The rows come from 4 hidden closed curves, with some noise, and rows from the same curve form a group. Each curve winds through 8 dimensions. The rows are also pushed far along 5 directions, which tell nothing about the answers.
In the rows, 128 means zero.
Some rows, each with its group after it:
[108 123 132 197  69 128 119 126  98 171  81 153 112 103 158  91 140  74
 113  90 122  60  93  92 145]  (3)
[111 162  61 126 193 167 102  82 194  66 164 143 159 104 144 149  83 107
 129 144 140 130  75 103 144]  (3)
[145 124 155  98 114 134 124 138 123 133  93 136  84  75  88  66 120 103
 115  64 129  95 173 162  98]  (3)
[155  81 146  69 158  67 127 147 116 132  66  69  85  95 129  96 115 121
 105 109 143 118 185 153 107]  (3)
[143 133 165 125 126 131 103 148 157 113 169 128 114  68 111  91  79  99
  69  95 142 115 151 147 109]  (3)
[156 117 180 111  98  50 168 168  49 174  66 123  98 139  82 141 164 131
 158  99 106 108 188 142 138]  (0)
[ 79 135 159 100 192  84  97 110 146  86  67 129 126 139 120  93 112 124
 143  67  91 115 151 124  69]  (2)
[146 137 157 114 120 156 121 138 154 132  81 132 107  92  82 112 123 162
 133  71  84  89 164 140 107]  (0)
[128 112  90 148 121 159 145 129 122 160 194 136 144 137 165 150 130 117
  96 166 145 181 113 118 152]  (1)
[152 140 129 149  78 147 151 168 118 191  68 134 125  91 109 126 131 112
 126 120 125 121 144 109 150]  (1)
[121 140  97 147 172 167  93  80 171  92 174 159 137 107 152 118  96 118
 105  97 117 128  87 103 121]  (3)
[ 95 158  61 128 128 158 163 144 150 156 150 172 167 133 106 184 134 136
 152 154 129 148 121 107 172]  (2)
[124 150 106 196  89 208 122 120 144 142 160 167 137  96 148 118 120  87
 107 130 135 117  79 111 175]  (2)
[104 128 138 134  80 119 163 149  92 172 105 115 101 134 149 121 153  83
 103 169 144 130 137 142 133]  (2)
[111 114 159 122 171  74 102 120 103 120 104 126 133 131 142  91 110  83
 113 102 128 156 153 129  82]  (1)
[127 104 145 122 225  98  67  70 147  79 133 147 171 139 126 108  96 133
 146  62  82 142 142 137  80]  (1)
[169  91 117 137  94 121 144 164 144 182 162 111 116  79 142 130 113 109
  55 172 186 129 146 160 169]  (3)
[170 123 128 101 131 127 100 127 174 135  56 121 118  31 106  77  79  72
  92  80 143  89 146 140 102]  (3)
[155 114 116 116 174 141  80 103 200  93 158 127 166 110 131 121  82 150
 110 112 130 144 111 134  99]  (2)
[ 97 164 112 150  82 177 158 148 134 174 111 186 112  91  97 129 141 103
 116 104 107 102 140 117 152]  (0)
[ 98 126 134 114 100 123 142 125 103 135  92 104  93 148 147 104 147 126
 128 107 100  99 122 109  91]  (3)
[ 90 163 140 144 124 119 133 110 110 137  87 154 135 148 125 116 141  80
 140 132 117 132 120 125 100]  (2)
[124 146 157 107 169  75  84 125 124  77  52 102 132  88 116  88  80  68
 142  85 128  96 135 106  89]  (0)
[116 141 123 166 151 155  83  58 149  85 121 150 145 150 161  99 127 115
 148 110 117 111  60 112 101]  (1)
[ 89 137  86 160 160 104 128  98 110 143 108 153 162 166 167 158 140 116
 148 140 114 151  92  67 130]  (0)
[137  86  82 110 166 172 109 126 182  79 225  76 148 132 174 141  94 168
 106 173 164 157  99 140 160]  (1)
[ 91 101 104 129 180  61 130 111  96 130 114 106 138 178 189 152 141 126
 128 163 139 162 121  92 127]  (0)
[117 108 104 120  85 171 152 156 153 143 169  98 112 138 147 131 138 174
 105 161 142 124 120 134 141]  (0)
[ 92 118 126 142 127  90 168 110  57 163 140 130 103 196 172 164 179 137
 127 151  96 155 129 101 124]  (3)
[ 86 132 117 130 150  91 150  98  71 117 135 110 145 235 160 168 180 157
 191 190 123 167 106 117 116]  (2)
[138 159 107 119 160 177 101  93 219 105 168 168 164 110  88 126  99 161
 128 120 129 135 112 154  95]  (3)
[108 118 129  88 164 114 136  98 121 106 125  94 118 185 157 135 145 153
 137 146 102 165 129 130  75]  (1)
[147 125 139  95 143 117 126 156 177 138  99 137 141  91  71 129 107 153
 129 100 122 114 175 162 127]  (2)
[122 105 156 128 101  93 108 181 121 127 115  65 109  87 153  89  87  94
  83 117 154  92 137 110 118]  (3)
[109 110  89 131 135 165 188 122  81 155 196 127 111 191 161 190 177 181
 138 157  91 181 133 112 174]  (1)
[116 152 159 184 110 114  89 100 113 124  64 146 157 131 127  87 129  79
 165 114 135  87  92 122 109]  (2)
[113 138  79 124 151 137 135 109 136 109 150 108 155 147 168 161 118 109
 132 188 148 156  87 109 144]  (2)
[113 144 116 115 113 169 158 160 114 122 130 111 100 119 121 134 133 133
 141 123 118 120 137 115 163]  (1)
[ 86 126 108 147 146 100 118  78 105  98 134 156 137 176 152 135 156 121
 168 120 118 105  85 112 129]  (2)
[132 143 139 133 144 154  84 143 177  96 122 138 160  82  86  89  81 121
 146  93 147 106 129 143 128]  (1)
[ 62 164  71 125 151 161 150 120 139 114 148 181 146 149 114 163 137 135
 166 106  95 130 112  90 152]  (2)
[ 82 126  92 107 181 116 159 119 133 124 130 134 102 152 143 163 146 162
 132 125 105 129 146 116 154]  (3)
[ 94 124  97  94 176  90 145 139 121 113 136  98 138 154 151 162 122 127
 134 173 144 167 141 117 140]  (2)
[148 140 142 166  90 138 120 116  97 135  90 120 119 113 149 105 134  74
 135 139 150 102  91 120 139]  (1)
[151 109 118 132  51 165 175 169 107 186 133  80 105 136 140 157 162 168
 114 207 149 126 139 142 162]  (0)
[120 122  93 109 134 132 153 136 115 144 170  99 137 166 158 165 132 155
 120 174 132 182 123 103 117]  (3)
[109 136  85 120  93 147 137 131 176 130 194 135 153 138 141 128 121 111
 103 189 186 145  80 145 120]  (0)
[146 130 100  93 197  96 120  95 173 103 167 139 157 133 122 157 106 132
 114 155 149 177 127 154 112]  (0)
[134 129 110  86 169 135 166 156 126 135 162 109 120 145 107 186 130 203
 137 127  89 169 177 113 145]  (3)
[121 112 117 165 103 143  98 115 148 135 169 132 164 145 159  96 123 115
 116 169 179 143  84 145 114]  (1)
[144 127 115 138 106  96 147 123 109 165 123 144 145 140 132 152 146 106
 131 152 140 137 113 124 137]  (0)
[138 173 172 127  89 131 132 122  91 125  69 158 111 122  76 109 142 110
 176  41  61  75 129 110  95]  (0)
[125 102 156  81 222  60 119 120 103  53 120  86  83 145 128 132 124 159
 145 111 126 120 178 153 139]  (0)
[109 137 102 146 133 146 116  91 127 110 131 131 170 155 138 139 130 115
 174 147 122 119  87 125 131]  (1)
[129 127 133 112 156 127 130 129 135 130 147 121 135 142 118 139 130 157
 118 173 147 172 161 155 110]  (0)
[119 117 107 124 116 171 130 148 155 122 194 109 117 122 160 109 113 131
  82 155 165 164 112 130 130]  (1)
[156 149 160 103 150 101  96 128 136  89  68 102 133  72 104 103  78  63
 130 101 131 103 139 135 102]  (2)
[113 118 134  93 120 126 176 176 134 167 134 142  97 145  76 152 162 207
 136 114 107 130 196 164 145]  (0)
[144  86 151 153  82  53 121 121  92 160 106 115 115 139 176  95 144  78
  96 134 162 102  99 131 116]  (0)
[ 97 136 112 177 125 115 142 115  93 171 116 184 149 152 135 145 159 111
 145 124 117 138 120 104 155]  (2)
[113 169 138 152  77 159 149 134 124 170  85 166 121  96 104 115 135  64
 117 119 114 106 128 133 130]  (2)
[130 125 126 117 137 130 159 133  94 145 164 121 132 183 129 162 159 169
 147 170 126 193 149 139 128]  (1)
[103 139 128  93 147 111 167 111  97 146  99 128 115 199 114 164 178 191
 174 125  72 149 155 121  89]  (3)
[136 145  86 134 173 180 115 100 170  94 176 154 181 134 103 165 114 160
 172 142 126 144 108 140 163]  (1)

New rows, each followed by its group:
[163 153 126 143  95 186 163 173 119 153 134 143 109  94  84 147 135 150
 143 132 138 132 150 130 196]  (1)
[140 103 155  92 203 113 114 111 127  65 149  97  94 161 127 126 133 192
 146 109 115 145 158 159 124]  (1)
[159 139  95 135  83 180 150 139 183 175 128 177 152  96  76 159 134 161
 134 117 109 103 128 142 163]  (2)
[144 126 123 140  92 157 162 154  92 156 132 125 135 140  94 163 157 161
 179 137 111 109 148 146 189]  (1)
[123 168 103 108 145 163 104 123 182  91 123 127 152  75 119 116  71  85
 116 122 137 126 104 108 105]  (0)
[170 113 128 131  75 152 151 196 154 194 115 130 123  67  78 137 122 153
 103 131 148 105 175 155 181]  (0)
[137 123 156  75 109 105 145 186 107 126  94  62  90  90 115 111 104 105
 106 128 138 114 176 135 117]  (0)
[110  91 134 114 170  74 120 136 122 112 102  58 121 155 181 126 123 130
 112 177 159 150 138 133 126]  (2)
[103 130 132  98 163 108 145 126 131 115 136 113 109 141 139 132 129 112
 106 159 138 160 154 159 120]  (2)
[118 173  74 187 148 179 114  77 154 129 161 198 191 141 126 160 130 120
 159 169 143 150  73 106 151]  (0)
[130 123 117  88 144 119 124 145 165  97 169 151 124  95  78 127 108 135
 129 105 148 106 159 173 151]  (2)
[134 137  94 132 154 185 121  92 158 109 181 149 142 115 148 141 107 112
 107 119 108 159 103 118 133]  (1)
[167 110 133 161  78 173 118 142 145 177 133 157 150  65 101 112 106 102
 104  83 108  96 138 144 156]  (1)
[117 123  95 168 128 145 136 110 108 165 110 159 173 151 129 164 150 145
 176 113  85 119 113  99 166]  (1)
[106 161 154 144 126 113  92 123 118 100 107 140 139 105 115  81 103  62
 133 120 156 112 120 128  94]  (0)
[ 68 115 145 143 102  88 146 145  45 148 129  81 119 204 194 117 163  99
 129 189 150 167 114 104 103]  (2)
[155  87 134 164  34 138 120 156 107 195 101  78 157 127 170 103 127 108
 112 153 142 114  93 106 113]  (1)
[144 169 118 118 134 160 143 143 171 132  95 177 147 102  36 158 127 178
 186  81  91  90 152 137 163]  (0)
[162 103 141  84 107 158 127 157 170 125 157  94 131  88  92 114  97 139
 105 125 130 112 166 193 124]  (1)
[100 120 126 133 141  99 135 115  90 132 151 111 142 201 167 130 155 128
 140 189 156 191 116 126  97]  (1)
[163 110 139  82 103 106 157 222 137 161 126  75 106  60  84 125  90 122
  89 157 185 124 203 168 163]  (3)
[ 97 129  91 111 159 145 129 113 111  95 175 119 128 166 143 123 141 150
 159 149 154 164 118 122 124]  (3)
[107 142 139 171 108 129  99 128  89 145  89 144 168 120 136  98 109  62
 150  84 102 119 107  76 104]  (1)
[114  93 112 113 141 129 166 138 110 154 150 115 110 175 153 168 162 198
 128 130  88 159 150 117 148]  (2)
[136 121 135 164  42 170 126 166 122 167 137 113 112  93 160  76 119  81
  77 137 167 122 101 113 128]  (1)
[111 109 145 105 154  85 118 151  79 104  95  84 109 146 131  98 130 146
 162  99 135 123 158 112 109]  (3)
[146 113  97 135 162 151 109  85 176 122 142 126 152 141 167 137 121 156
 113 147 125 160  92 120 112]  (1)
[116 130 187 137  77 105 143 157  79 187  60 160 103 122  89  98 156 116
 133  52  72  98 178 125  96]  (2)
[120  94 131 128  99 128 104 129 152 124 133  74 119 128 184  87 115 119
  83 161 164 116  96 128  87]  (0)
[ 92 174 105 146 138 176 122 122 140 105 119 154 137 127 126 119 120 116
 156 112 118 132  96  90 131]  (1)
[164 112 145 123  82 153 165 194 106 188 152 126 102  74  95 130 120 114
  86 118 132 144 192 153 171]  (1)
[105 115 118 116 184  95 161  98  76 130  96 123 103 197 151 182 177 188
 168 112  58 143 146  91 135]  (0)
[120  99 133 106 158  75 123 126  82 121 124  59 154 194 176 139 132 138
 149 178 137 186 125 110  85]  (1)
[110 137  91 166 140 129 121 112 159 145 156 141 168 132 170 164 109 118
  98 160 122 138  83  84 137]  (3)
[117 124 106 115 166 118 157 141 118 140 145 110 131 163 134 190 135 191
 140 132  85 155 149  91 144]  (3)
[147  79 163 163  94  69  75 139  93 125 104  58 155 124 183  65 104  62
 113 169 203 111  94 135 105]  (1)
[134 100 137  95 160 115 110 140 145 121 140  89 161 155 123 127 112 182
 140 124 116 167 152 139  87]  (1)
[105 118 138 162  62 129 143 144 106 195 102 152 125 128 144 106 148  96
 101 109 111 118 124 111 109]  (2)
[106 143  95 124  80 167 152 160 128 142 181 117 122 110 140 121 117  94
  99 171 171 136 111 122 141]  (3)
[101  86 142 141 103 115  97 145 111 132 143  89 149 138 176  78 108  97
 109 122 142 128 112 115  92]  (1)
[164 118 110 112 167 157 106 130 189 114 142 140 165  53  88 134  70 114
 117  96 122 111 153 159 163]  (1)
[ 68 147  90 172 144 129 109  90 128 132 142 200 170 148 153 127 130  91
 138  95 107 139  82  75 115]  (2)
[119 162 110 168 174 138 100  49 116 107 123 157 180 172 164 149 128 103
 161 136  92 168  68  77  93]  (2)
[100 130 101 103 153 107 154 116 115 140 151 126 136 181 150 161 148 146
 126 166 118 188 131 116  95]  (0)
[147 148 120 141  93 182 148 140 122 147 120 150 146 107  74 150 136 139
 177 113 100  92 137 144 179]  (1)
[ 89 117 132 149 132  88 111 126 102 136 123 156 137 135 149 101 126  85
 121  93 129 127 123 104 111]  (2)
[164 122 121 127  81 181 136 172 128 143 148  97 117  64 128 123  93  91
  96 128 140 116 130 124 174]  (1)
[127  76  95 160 106 115 140 139 104 173 142  98 159 151 181 152 141 127
 122 178 151 137 110 119 173]  (1)
[130 110 123 100 158 124 161 182 124 147 153 113 126 149  90 172 144 225
 150 145 126 165 199 143 167]  (0)
[174 124 175 119 105 116 159 153  69 163 103 117 107 131  87 150 150 147
 148 115  94 134 183 144 144]  (2)
[108 104 141 141 167  90  99  95  99  99 121 114 106 145 179 101 124 118
 117  89 111 114 114  97 101]  (3)
[122 163 130 147 145 163  98  96 127  82 146 138 144 133 125 119 116 122
 157 127 125 126 102 113 115]  (0)
[147 123 126 120 108 167 103 113 174 118 144 122 160  99 116 108  98 108
 118 120 122 107 110 160 104]  (1)
[119  66 151 163  91  89  80 139  85 133 131  56 149 149 217  64 109  83
 101 146 168 129  84  98  88]  (1)
[171 156 123 122  73 177 171 164  91 175  78 146 105  74  60 133 142 121
 167  91 107  92 166 127 172]  (3)
[177 148 101 111 124 159 135 117 169 132 120 131 136  78 111 152 100 108
 112 133 123 118 115 131 141]  (0)
[103 156  78 177 114 202 129  86 146 138 202 184 145 143 156 141 136 130
 117 123 104 138  64  87 138]  (3)
[105  96 179  86 179  75 130 142  97  93 125  94  92 182 113 111 155 190
 160 113 125 137 187 177 110]  (1)
[143 107 127 100 113 158 135 173 172 117 146  83 100  87 126 118 103 145
  90 137 147 112 147 157 158]  (2)
[128 150 161 131 105 104  95  84 124 101  87 135 127 129 133  82 121  72
 136  84 109  88  80 119  56]  (0)
[128 144 144 166 130 143 106  98 114 113 134 179 140 126 110 114 132 120
 157  72  99 104 114 120 133]  (2)
[143 174 132 102 210 157 109  90 167  61 125 163 128 106  74 134 106 140
 168  91 106 130 145 155 134]  (1)
[103 127 120 128 114 129 145 125  92 133 118 114 145 170 127 146 154 132
 178 149 111 117 123 133 139]  (1)
[125 119 132 178 125 108  73  96 115 110 109 115 184 144 166  92 112  84
 153 144 161 118  71 109 106]  (1)
[120 131 163 163  97 112 146 157  60 157  95 156  94 116 101 121 157 118
 149  85 113  90 165 123 170]  (0)
[157 152 145 118 117 123 128 134  84 139  41 132 115  88  82 106 125  96
 175  71 106  91 155 115 120]  (3)
